There are 9 hidden switches. A switch that is on adds its own fixed numbers to the row, and there is some noise. The rows also spread widely along 13 directions, which tell nothing about the answers.
Some rows, each with its switches (1 for on, 0 for off) after it:
[ 15   5   8  13   3 -28   6 -18 -13  -1   2  28  -4 -21  15  18 -19   1
  -8   0 -19   8 -21 -12   6   8  19  33   8  -8  13   1  32]
1 1 0 1 1 0 0 0 1
[  4  28   8  11  -9  10 -10   6  -2  -8  -9   1  12 -44  25  -5   9 -17
  -8 -12   5  -1  11   0  20  14   8 -14  -4   3   7   6   3]
0 0 0 1 1 1 0 0 0
[  8 -22  -6   0   5  -1 -16 -27   4  26 -19 -16   6  -6  -3  -8  29   8
  -6 -14  -4  20  -9  18 -32 -17   2 -29  15  -5  -5   7   5]
0 1 1 0 0 1 0 0 0
[ -1 -17  -1   4   6   4  -2  -2 -10  13   5   1  -3  -1   4 -10  -7  -5
 -16   8  12  10   9 -17   8 -16   5  -8   3 -16   0   2  -7]
0 1 0 1 0 0 1 1 1
[ 22  -7  23 -10 -14 -20   0 -17   0  -6  -9   7  -3   1  12  -4 -21  -5
  -1  -2 -23 -11 -12 -14  24  25 -16  14  -2 -12   7   9   3]
0 1 1 1 0 0 0 0 0
[ -5 -10 -11  14 -12  22   6 -20   0  14 -20  15   5 -16  -1  14  -1   8
  -2 -24  -4 -20   6  10 -26  14   2  -8  -2   2  -4  -1  -4]
1 0 1 1 1 1 0 1 0
[ -7 -17  -2  10 -19  18   7  -8  -5   7  -5   0   4  -4   8   3   3  -6
  -8  -7   3  -5  -4  -6  -4   1  -4   1   0  -2  -8   2 -14]
0 1 0 1 1 0 0 0 0
[ -5  24   8  12 -19   3   5  16 -19   4  -1  14 -11 -49  15  10   4   5
   4 -17  -2 -25  -7  12   8  23   8  -2   2   2  -7   4  -7]
0 1 0 1 1 1 0 0 0
[ -1 -12  21 -12 -14  -7   4  17  -8   3  17  13 -38  -7  -6   0  -7   9
  14   1  -8 -18  -1 -15  10  12   0  -9  11  -3   9  -3 -11]
1 0 1 1 0 1 0 0 1
[ -5 -26   0 -19  -8  -1  23  -8   1  21   2   9 -21  25   7  13   1  17
   6   0 -20 -20  -5 -11  -3  12 -34  15  -2  -5   2 -13  -7]
1 0 0 0 1 0 0 0 0
[ 22 -10   0  10  12   4  15 -28  -4  25 -27   3  -1  25  13  10 -12   5
  -8  -1  -7   2 -14   9  -7  -6 -19   1  14 -22   2  18  40]
1 1 0 1 1 1 1 0 0
[ 12  -9   5   4  24  21   0  -2   6   2 -18  19 -17  16   7  -6 -10   5
 -17   9 -13  19   9   2  -5  -4  -4  -3   0  -7  24   3  35]
1 1 1 1 1 0 0 0 0
[ 13 -12  10  -2 -25   5 -10 -11  -8 -20  -2  11 -14   1 -13   8 -28   0
  -8 -17   2 -26  -9 -13  14  28   9   6   1  -6   1  12   2]
1 0 1 1 1 1 0 0 1
[  2  -7 -11   3 -12  14 -12 -22 -11  17 -26   5  -5  -8  -2  12   5  26
 -13 -34  -6 -16 -24  27 -25  26  -1   1   0  -3 -11   4   6]
0 0 1 1 1 1 0 0 0
[  2  -4  11  -9  12   2  -8  14  -8  -4  10  15 -30   2  -2   3  -8   8
  -9  -6  13 -14   5 -24  29   8   8 -10   4  -9  18  -3  12]
0 1 1 1 1 1 1 0 1
[ -3   9 -14   8   1  17   4   6   1   8  -2   8 -18 -39  -5 -23  19   9
   4  24  -4  27  31  16 -28 -21   9 -23  15 -11  -9   9   0]
0 1 0 1 1 1 0 1 0
[  4 -38   3  11   0  11  13   2   3  16  -7  19 -24   1 -24  -8 -21   3
  16  18 -20   6  13   5 -34 -12  -2 -21  12  -2   4  -1  -5]
1 1 0 0 1 1 0 0 1
[ -4 -37 -10   5  -7   0  26 -30   8  29  -2   6   2  23   4  16   1   0
   8  -1 -12  -5  -1 -15 -21  -9 -20   6   6 -11  -2  -9  -5]
0 0 0 1 0 1 0 0 0
[  1   2  -8   7   7  32  -9 -10  17 -36  -7  15   1  -7  -8  -3   3 -11
 -18  -3  11   2  35 -14   2   3  15  -7 -11   6  14   3  18]
1 1 1 0 1 0 0 0 0
[  5   1  -7  -6   0  -6  -8 -12  -3  10  -5  -3   4 -16   4   4  15  -1
  -5 -13   6 -10   3  -5   8   6  -1 -11  -3  -6  -4   5   1]
0 1 0 0 1 1 0 0 0
[ -4 -13  18  -4 -14   3  -3   0  -1   9   3  -3 -21 -15   7   0  26  12
   0 -13  -4   3 -11  -4  -5   2   1 -14  20   2   6  -5   0]
0 1 1 1 1 1 0 0 1
[ -2 -24   7   6 -11  19  -3  -2  -2   9  -2   0 -20  -2  11  -7   1   1
 -17   2  -9  18   0  -6 -12  -7  -2  -9  10  -5   7  -4  -3]
1 0 1 1 1 1 0 0 1
[-17 -22 -10 -15 -12  21  -5   4 -14  -5  15   4 -40  12 -21  13  14  28
 -17 -21  23 -29  -5 -14  -3  12   4   0   2  -4  -8  -4  -8]
1 1 0 0 1 1 1 0 1
[  2  18  -6 -11   4 -11   6 -14  -5   7   2   3  -8 -17  34  10  26  13
 -20  -7 -10  -6   6  -4  14  12 -16  18  -8 -11  -6  -1  14]
1 1 1 0 0 0 0 0 0
[-12  -7  22 -31 -16  12  -5  10  17 -12  16 -10 -29  -7   2 -16  45  12
   7  -4   5   6  15 -26   9   2 -12 -20  20   5  13 -13  -8]
0 0 0 1 1 1 1 0 1
[ -4  -1 -14   8   6  31 -19  -2  -5  -7  -4  -3   2 -14  -6  -8  12 -11
 -24  -9  36   7  21 -11   3 -16  26 -29   1  -7   1  13   2]
1 1 0 1 1 1 1 1 0
[ -8  -8   2  13   4  22   9  -3  -1   9   9  -8  -9   7   1  17  30  -2
  -9 -11  36  -1   5 -13   1 -33  20 -22  29  -3   8   9  27]
1 1 1 1 1 1 0 1 1
[  3  -4   3   9 -13  -9  -4  -5  -9  -2   9   0   4 -22  -2  -4  -2 -13
   0   3  11   3   1 -13   9 -14  23  -7  14  -9  -4  13  -8]
0 1 1 1 0 0 0 1 0

New rows. What belongs after each?
[ 14   0  24  -6  -3  -8  -1   4   0   2   7 -24 -10   5  17 -10  18 -18
  -2   9   8  15  -7 -12  24 -24  -7 -20  24 -10   9  21  14]
1 1 0 0 0 1 0 0 0
[  8   9   9  14  -8   7   4   5  -7  10 -15  15  -6 -39  16  -5  -7  -5
   3   0 -19   0   5  13  -7  12   0 -12   2  -2   1   6   0]
1 1 0 1 1 1 0 0 0
[ 12  -3  -6 -28  -4 -12  -2 -41   8  14 -16  -6  -7  -5  13  -2  30  23
  -7 -13 -12  -7   7  -6  -6  14 -27  -1   9 -21  -9   5  12]
1 1 1 1 1 1 1 1 0
[ 11  -4 -10   6   8   4   2 -17   4 -12   1  13 -12   1  11   0 -11  -1
 -22  12  -5  13  21 -19   6  -5  -2  11  -1 -16   8  -1  26]
1 0 1 0 1 1 1 0 1
[  1  -5  -8  23 -24  16   7 -11 -14  -1 -11   6   5 -25   1   3 -15  -5
 -11  -4  -3  -6  -5  14 -15   4   9   9   0  -3 -19  14 -10]
1 1 0 0 1 0 0 1 0
[ 16   0  24  -4   2  -1 -13   0  -2 -13 -11   7  -5  -6  -2  -8 -15  -9
   1  -5   3  -5  -2 -10  21   8  10 -16  10   0  17  14  14]
1 1 1 1 1 0 1 0 0
[-15 -21 -14  23 -34  31   7  -2  -7  11  -2  -5   9 -19 -10  -1  -3 -14
   2  -5  16  -9   9   2 -21 -12  10 -21   7  -1 -22   8 -36]
0 0 0 1 1 1 0 1 0
[  2 -21   7  30 -11  31   8   6  -3  -3  -9  21 -15  -2 -30   5 -31  -4
  11  -3   2 -11   4  12 -28  -2  23 -20  13   6   4  10   4]
1 0 1 1 0 1 0 0 1
[ 12 -13  -7  -5  36 -10   1 -35  12  28  -7  -2   8  22  36  12  28  -6
 -24  -3   0  22  11 -29  12 -21 -15  -5   0 -21  24  -5  38]
1 1 1 1 0 1 0 0 0
[  8  -6 -11  16   4  27  10 -10  16 -23 -16  28   8  -3 -35  -4 -30 -11
  18   9   1 -17  44   3 -20   4  11 -17  -5   4   0   9   6]
1 0 1 0 0 0 1 0 0
[ -5 -24  -1  23 -26  30  11  -8  -7   6  -6   4  -7  -4  -9   8 -12  -1
  -7 -14   6 -14  -2   6 -22   0   9  -8   9  -3 -10   8 -11]
1 0 1 1 0 1 0 1 1
[ 16 -14   7  22   6  -7   1  -5  -3   0  -2  14   0  -4  14  -4 -30 -26
 -11  18 -12  26  -2 -21  11 -16  10   2   7 -14  21   6  15]
0 1 0 1 1 1 0 0 0
[ -2   0  23 -11 -15  10 -11  21  -2 -17  12  -1 -42 -26   6 -18  16  10
  -9   3  -6  10   5  -8   6   4   3 -15  15   2   9  -2  -3]
1 1 1 0 1 1 1 0 1
[ 10  -3   6  -9   6 -15  -1 -18  -2  20  -9  -5   8 -11  16  -1  16  -1
  -6  -7  -9   1   2  -2   4   3 -11  -7  -2  -6  -2   3   3]
1 1 0 0 0 0 0 0 1
[ -7 -23 -10  10 -15   5 -22  -3 -36  22  -2  -8   7  -6  -4   8 -15  -6
 -19 -22  25  -8 -33   1   0  -6  26 -10   4  -3 -13   9 -24]
1 0 0 1 1 0 1 0 0
[ -3 -12   0   6   4  43  -3  -5   7   9 -29   7   6   1 -16   0   5   4
  -1 -24  13 -22  17  15 -16   8   2 -34  -2   9   3   8   2]
1 1 1 1 1 0 0 1 0
[ -3 -10  13   5 -21  18 -21   2  -1 -10  -3  -5  -1 -29  -3 -17  11  -6
 -10 -10   6   9   3  -2  -4   4  18 -22   7   8  -1   2 -18]
0 1 1 1 1 0 0 0 1
[ -1 -15  -8   1 -12  -8   8 -19   4 -10   9  12   1 -15   7  -3  -7  -8
  -5  10  -8   0  20 -31   8  -3   0  12  -2  -9  -3  -7 -12]
0 1 1 0 1 0 1 1 0
[ 18 -18   6  12 -10  23   3 -30  18 -12 -22  -9  27  10   9 -18 -12 -32
 -15  12  -2  17  26 -16   7  -5 -17  -7  -3 -11  -1  14   5]
0 1 0 1 1 0 0 0 1
[  7  -9  -3  -2   4  19 -25  10  -4  -8 -10   4  -5  -5 -35 -23 -19  -7
   3   2  20  -1  19   1  -2  -1  19 -39   1  -7   2  17 -13]
0 0 0 1 0 1 1 0 0
[-13   4 -13  -2   6  21   1   5 -13  34  -3  -5 -22 -13  21   2  35  23
 -11  -9   9   2   2  16 -15 -12  -7 -21  12  -9  -6  -2   6]
1 0 1 1 1 1 1 0 0
[ -2   7   2   4 -19   8  10  -3  -5  12  -3  -4  -3 -20  15   3  16  -2
   5  -6   1 -10   2   5  -2   2  -6 -10  12  -3  -9   8  -4]
1 0 0 1 1 1 0 0 0
[  3  -5   4  14   2   2   1  -1  -9  15 -11  11  -2 -10   0   5 -11   0
   6 -10  -1  -4 -11   5  -8   1   9 -12   7  -3   6   3   5]
0 0 0 1 0 1 1 0 0
[ 17 -29  10 -15 -10   5 -11 -29  13   3 -24  -3  15   6  -9 -20 -11  -7
  -5  -5 -10  -1  12 -13   2  15 -18 -13  -6  -9  -1   7 -14]
0 1 0 1 1 0 0 1 1
[ 12 -11  -2  15  12 -11 -20  -6 -18  25 -13   0   1 -18   9  -1 -10  -7
 -16  -9  -4  13 -17  11  -3  -8  15 -17   1  -9   6   7   4]
0 1 1 0 0 1 0 0 0
[  8   9  22  12  -4  24  17   3   9   2 -11  -5 -10 -15  21 -17  14  -7
   1  11  -6  16  20   8  -4 -10 -17 -23  17  -7   3  12  17]
1 1 0 1 0 1 1 0 1
[ 19 -13  21  -4 -21 -16   1 -29   9  -1 -15   3   9 -23  11  -7  -7 -15
   9  -7 -22  -4   3 -17   2  18 -13  -7   8  -5   0   3  -7]
1 1 0 1 1 1 1 0 1
[  4  -6  -1   6 -10  16  13  -8   4 -10   2   6  -2   3  16  -1 -11 -18
 -11  14   2  -6  26 -23  19  -3 -11   5  -2 -13  -1   8   2]
1 1 1 1 1 0 0 0 0
[  5  -1  -2 -47   2 -32  -9  -3  -3  24  12 -15 -14 -12  32 -24  28   8
 -11  15 -18   4  18 -23  32  10 -42  -1 -16 -24  -9  -8 -28]
0 1 0 0 0 0 0 0 0
[-15 -25 -17   0 -25  31   0  -6  10 -14   5   4  -4  -5   4  -7   0 -10
 -19  -1  -3  -2  29 -26  -4  10 -13   2 -22  -1  -5 -16 -34]
0 0 0 0 1 1 0 0 0
[  1 -14  -7 -18   6  17 -32   8  -9   0   2  -9 -16   3   0 -20   2   3
 -36   1  16   5  15 -12  24   4  -1 -16 -17 -12  -1   3 -12]
0 1 1 0 1 0 0 0 1
[  4 -16  11   3  -2   3  -6   0  -2  12   2   1 -18 -20  -4 -14   7   0
  -1   6  -3  16   9  -2 -13 -16  11 -27  17  -7   5   6  -5]
1 1 1 1 0 1 0 1 1
[  6  -6  14  -8  -5  -2   2   1   0  23  -7 -10 -19 -11  -5  -9  19  14
  16  -1  -8   0  -1  22 -19  -7  -7 -31  23   0  -3  10   5]
1 0 1 0 0 1 0 0 1
[ 10  -3  -9  -7   8   4  -2   2  -5  -2   3   5 -28  12  -6 -10  -9  11
 -12  21  -5  17   4   1   0  -9  -5   3   7 -20   5  11  20]
0 0 0 0 1 1 0 0 0
[ 12  -6  -4  13 -11  19   8 -22   1 -10 -24  22  -3   2  18  -2 -34   6
 -21   2 -30   4   1   3  -6  26 -20  31 -13 -13   0  -2  14]
0 0 1 1 1 0 1 0 0
[ -1 -18 -18  20  25  18   1  -9  -7  34  -9   6   4   3  23  -2  -4  -6
 -28  10   1  27  16   1 -12 -24   3 -10  -7 -15   4  -5   9]
1 0 1 1 0 0 0 0 1
[ 12  -4   2 -13 -13   7  -3 -31  14   4 -15 -26   5  -6  10 -19  32   3
  -8  -2  -5  16  13   7 -15  -3 -25 -16  12 -11 -16  12   5]
1 0 0 0 0 1 1 0 1
[  9 -14  10  23   5   0  15  -2  -1   9  -3   7  -2   0   6   8 -10 -19
   5   6  -5   8  -2  -5  -5 -20   7 -11  13  -3  14   8  16]
1 1 0 0 0 1 0 0 0
[ -7  12 -20  -5  -6  34 -13 -13  18 -29   4  -4  -5 -18   7 -15  36   0
 -27   2  15  20  44 -13  -2  -1   2  -7  -8  -9  -3   1   4]
0 0 1 1 0 1 0 0 0
[  9 -10   9 -10  11   8 -16  -9  -8  12 -21   7  -9   6   7   0  -6  13
 -20 -22  -1  -7 -14   0   7  14  -2  -7  -2  -5  14   4  14]
1 1 1 1 1 0 1 1 0
[  7  -8  -5  -6   1   2  -7 -12   2  13  -9  10 -19 -19  12 -10   9  10
 -11   4 -22  16  10   1 -15   4  -7  -8   1 -12   2  -2   1]
1 1 1 1 1 1 0 0 0
[ -4 -14  11   2 -25   6  18 -18  17  -5  -1  -5  -2 -10  22  -3  16  -6
   3  -3 -17   4   9 -20  -3  -3 -20   2  13   1   6 -11  -6]
0 0 1 0 1 1 1 1 0
